The groups are shells around one centre, one inside the other: the same stretched ball of 5 dimensions in 10 sizes.
In the rows, 128 means zero.
Known rows, each followed by its group:
[149  77 122 162 111  89 167 119  88 127 194 134 166 122  96 173 109 159
 132]	z_503
[147  76 125 132 124  89 172 131 100 128 200 140 146 119 109 159  91 156
 139]	z_689
[156  74 124 163 104  95 156 122  90 126 186 137 175 126  90 181 112 157
 122]	z_545
[158  75 122 153 100 108 141 129 100 124 173 148 187 131  85 188 118 165
 106]	z_545
[152  78 117 128 101  93 153 136 117 133 162 139 157 133 103 187 114 165
 119]	z_715
[135  86 105 115 107 100 147 128 139 133 146 142 155 135 115 188 115 186
 123]	z_491
[147  77 126 160 122  74 188 120  78 128 215 127 146 115 104 158  97 148
 150]	z_245
[151  79 111 160  90 113 127 118 114 126 147 145 197 138  85 205 133 180
 100]	z_131
[151  73 121 114 119 111 141 136 127 128 171 150 155 126 111 171  88 164
 123]	z_503
[150  68 120 116 125 121 128 125 139 129 162 147 153 124 117 170  76 163
 128]	z_245
[156  79 112 136  86 121 118 135 126 126 137 156 198 143  85 208 133 183
  87]	z_748
[141  84 113 132 107  97 156 130 113 127 170 145 166 131 101 182 118 177
 120]	z_980
[144  80 114 156 107 108 142 114 109 125 168 143 182 129  95 186 117 177
 118]	z_715
[134  84 111 147 117 114 143 114 113 120 174 151 184 126  99 178 114 187
 120]	z_131
[141  79 115 145 115 115 138 117 115 122 171 150 181 127  99 179 108 179
 118]	z_503
[160  72 126 112 109 119 133 150 118 123 172 162 175 132  94 178 100 164
 102]	z_245
[146  77 122 123 120 105 153 134 112 125 185 151 161 124 105 167  96 167
 124]	z_503
[140  84 115 173 109  89 167 110  87 125 190 134 177 124  93 179 123 172
 130]	z_491
[131  79 118 143 137  98 166 109 108 126 199 137 148 114 118 153  83 168
 152]	z_245
[151  69 126 147 126 120 138 119 106 121 191 151 176 119  99 165  86 161
 125]	z_853
[149  74 113 120 110 129 115 127 143 127 143 154 175 134 106 188 100 179
 108]	z_689
[165  66 128 155 109  96 150 125 100 131 182 132 159 124  99 177  94 143
 129]	z_131
[133  85 116 152 123 100 164 114  96 121 196 145 172 120 101 165 108 178
 133]	z_491
[139  85 107 106 106 104 143 135 142 132 145 147 155 136 114 188 113 184
 118]	z_491
[134  85 112 156 115  90 167 110 102 127 183 134 163 123 105 175 114 176
 137]	z_131
[146  72 123 144 128 126 133 118 110 118 188 155 181 120  99 164  87 169
 122]	z_748
[139  77 120 130 131 105 156 122 114 125 191 145 153 118 113 158  85 167
 139]	z_715
[151  74 114 146 103 116 125 117 127 129 148 142 178 133 100 194 110 173
 113]	z_748
[150  74 115  94 112 122 122 142 152 130 142 156 157 135 114 184  93 175
 111]	z_491
[155  77 124 164 104  94 161 125  84 124 192 140 179 126  87 179 117 159
 119]	z_980
[152  74 129 134 123  99 163 135  95 123 203 147 159 120 101 159  90 154
 130]	z_689
[150  76 125 166 114  99 161 119  82 121 202 143 180 121  89 170 108 161
 125]	z_853
[145  79 122 147 119  90 171 124  93 126 199 139 159 121 102 165 102 161
 135]	z_715
[137  78 122 144 135 104 161 115 101 121 204 145 160 114 109 154  86 166
 142]	z_689
[144  78 112 120 110 103 141 126 137 134 151 139 151 131 115 185 102 172
 126]	z_853
[151  72 124 157 118 100 154 116  99 127 189 136 163 120 102 170  94 155
 134]	z_503
[166  65 129 155 109 114 134 126 101 125 180 145 180 126  90 179  96 150
 114]	z_748
[146  75 122 119 124 112 145 132 120 125 181 152 159 123 109 165  87 167
 126]	z_545
[153  74 121 118 113 123 129 139 123 122 168 161 178 130  97 178 100 171
 106]	z_715
[160  70 125 117 111 100 148 141 121 132 171 142 147 128 109 175  90 152
 124]	z_748
[147  74 114 126 112 126 119 124 136 126 150 153 177 132 104 186 101 178
 110]	z_980
[136  85 110 122 113 104 149 127 126 128 162 147 162 130 109 180 112 184
 123]	z_853
[162  72 119 149  92 121 119 129 115 125 151 152 197 138  83 201 122 170
  93]	z_689
[146  75 121 155 119  99 156 115 101 126 188 137 163 121 103 170  97 161
 135]	z_545
[144  79 122 132 121  99 162 131 103 124 194 147 161 123 103 164  99 166
 129]	z_980
[144  74 120 141 124 104 151 118 113 127 183 140 157 120 110 167  89 163
 136]	z_545
[153  70 125 146 120  97 155 121 106 130 187 134 151 120 109 167  87 151
 138]	z_980
[160  68 122 106 111 121 123 143 139 130 154 154 160 132 108 181  88 162
 111]	z_131
[165  70 123 150  95 118 125 131 110 125 160 150 192 135  84 195 116 163
  98]	z_853
[137  80 110 121 118 136 115 121 141 121 151 162 186 131 104 183 103 192
 107]	z_245

New rows, each followed by its group:
[161  71 123 113 104 110 135 146 127 130 159 150 162 134 102 184 100 160
 109]	z_689
[140  76 117 160 123  95 159 104 106 129 185 129 156 118 111 169  94 163
 145]	z_245
[142  81 108 111 105 113 130 131 146 131 138 149 163 137 111 192 111 185
 113]	z_689
[154  73 118 157 105 124 123 118 112 122 163 151 196 131  88 190 112 173
 105]	z_748
[159  68 121 116 109 127 117 137 137 128 150 155 171 133 103 185  94 166
 106]	z_689
[132  81 111 118 128 128 129 120 136 121 165 160 173 125 111 170  94 190
 121]	z_245
[149  78 116 123 107  98 151 134 122 131 164 142 155 131 107 181 107 168
 122]	z_545
[158  72 119 137 102 130 114 130 124 123 153 158 194 135  89 192 110 173
  97]	z_853
[162  65 134 170 120 102 155 119  80 123 209 139 173 116  91 163  88 142
 131]	z_245
[143  72 117 115 127 128 123 123 142 126 161 153 162 125 116 170  80 174
 124]	z_491
[154  69 132 147 130 108 156 126  89 120 212 149 168 115  98 154  81 150
 131]	z_748
[163  73 122 165  93 109 136 126  95 124 169 146 195 133  79 195 124 163
 101]	z_689
[149  76 115 169 101  95 148 109 105 131 165 129 172 129  98 191 117 165
 126]	z_491
[151  74 119 127 111  95 152 130 122 134 166 136 147 128 112 178  97 160
 130]	z_715
[163  72 125 183  94  96 150 118  80 125 183 136 191 129  78 191 124 155
 112]	z_245
[153  74 121 121 112 128 124 137 123 121 166 163 185 131  95 180 102 174
 102]	z_980
[151  73 127 131 125 120 142 133 105 118 195 160 177 122  96 162  90 164
 117]	z_689
[149  69 125 147 129 107 149 115 108 126 192 139 156 116 110 161  78 154
 140]	z_748
[150  77 125 146 115 101 159 130  92 122 197 149 174 123  93 168 105 162
 122]	z_980
[149  71 121 118 124  99 151 128 128 134 173 136 135 122 122 166  79 155
 141]	z_491
[161  69 127 144 109 100 150 132 101 128 183 141 164 126  97 176  98 151
 122]	z_545
[140  72 125 134 142 113 152 116 111 121 203 148 155 112 115 148  70 162
 144]	z_491
[162  65 132 128 124 124 133 137 109 120 192 159 173 122  97 163  79 153
 116]	z_491
[160  68 126 138 113 116 135 131 110 124 178 150 174 126  96 175  94 157
 115]	z_545
[142  76 117 151 121 107 147 111 111 126 180 140 166 121 106 171  96 168
 133]	z_980
[144  76 120 151 120 111 147 117 103 122 187 147 177 122  98 171 101 170
 124]	z_545
[157  65 131 131 129 108 149 130 109 126 195 144 151 117 109 157  72 147
 135]	z_748
[149  81 112 126  97 103 141 133 127 131 148 145 169 137 101 195 121 177
 110]	z_503
[151  79 119 159 101  87 162 122  96 130 178 132 166 128  96 185 119 162
 126]	z_503
[155  76 123 149 105  72 179 129  93 135 188 124 143 125 105 175 107 148
 139]	z_245
[166  68 127 141 102 107 139 136 106 127 173 146 173 130  92 184 104 153
 110]	z_715
[143  80 117 164 110  90 163 112  95 128 184 132 168 124  99 179 114 167
 132]	z_980
[161  76 117 138  87 104 135 137 116 130 149 145 180 140  89 202 127 168
 100]	z_980
[165  68 130 157 106 110 143 131  90 122 189 149 185 126  84 178 104 152
 111]	z_689
[165  68 122 144  97 117 122 130 119 129 153 146 182 135  91 195 109 161
 103]	z_689
[160  68 122 110 111 126 118 140 138 127 153 157 168 132 104 182  90 164
 106]	z_748
[145  77 113 122 111 104 141 127 134 132 154 141 153 131 114 183 101 172
 125]	z_715
[131  85 112 119 125 100 159 124 124 128 176 144 149 124 118 167  98 179
 137]	z_131
[141  78 117 116 124 104 151 129 127 129 174 145 148 124 116 167  90 170
 133]	z_715
[145  83 110 118  99  99 145 135 132 133 146 143 159 137 107 193 119 178
 115]	z_689
[162  66 129 108 119 121 131 146 124 125 176 159 162 127 104 168  81 155
 113]	z_245
[152  81 114 151  92  81 162 126 105 135 162 128 160 134  99 195 127 164
 123]	z_748
[154  75 126 164 111 104 154 123  83 120 199 148 187 123  84 173 110 161
 117]	z_689
[153  74 121 122 112 123 128 136 123 123 166 159 179 131  97 179 100 171
 106]	z_545
[162  69 131 138 115 115 142 138  98 120 192 157 180 125  89 169  95 155
 111]	z_748
[156  73 122 124 108  95 152 138 118 133 169 139 150 129 107 179  99 156
 124]	z_980
[149  73 120 125 120 129 125 130 125 121 170 160 180 127 100 174  93 174
 111]	z_715
[159  68 119 138 104 130 110 124 131 126 146 152 186 134  96 193 102 169
 103]	z_245
[165  66 124 134 104 119 122 133 123 128 157 149 175 132  96 188  98 158
 107]	z_689
[152  79 116 120 100 116 132 141 124 125 155 157 181 137  94 190 117 177
 100]	z_980
[143  74 120 119 130 117 141 126 126 124 179 152 158 121 113 163  82 169
 129]	z_715
[147  74 117 117 116 111 137 129 134 130 160 146 155 128 113 177  92 169
 124]	z_503
[128  85 113 136 130 105 160 115 111 122 190 148 164 120 110 162 100 182
 136]	z_245
[149  75 117 116 113 124 125 134 133 125 158 157 173 131 104 181  99 175
 109]	z_545
[143  77 113 121 116 126 123 124 138 125 153 156 175 131 106 182 100 182
 113]	z_980
[149  80 109 137  92 113 127 126 130 129 138 147 183 140  95 204 127 182
 102]	z_980
[141  79 122 130 126 104 160 129 105 122 196 151 163 120 105 160  95 168
 130]	z_853
[162  76 123 153  92  92 155 135  93 129 175 140 176 133  86 191 124 157
 110]	z_689
[162  70 123 139 102 128 118 134 115 121 162 160 196 134  85 189 109 168
  95]	z_689
[155  70 126 115 121 125 131 140 121 121 178 162 172 126 101 168  87 164
 112]	z_689
[147  76 121 118 121 107 150 135 117 125 181 151 158 125 108 167  93 166
 125]	z_503
[154  69 128 116 127  97 158 137 117 131 189 140 135 120 117 158  74 147
 140]	z_245
[154  77 120 148 101  89 160 129 101 131 176 135 162 129  97 184 114 159
 123]	z_545
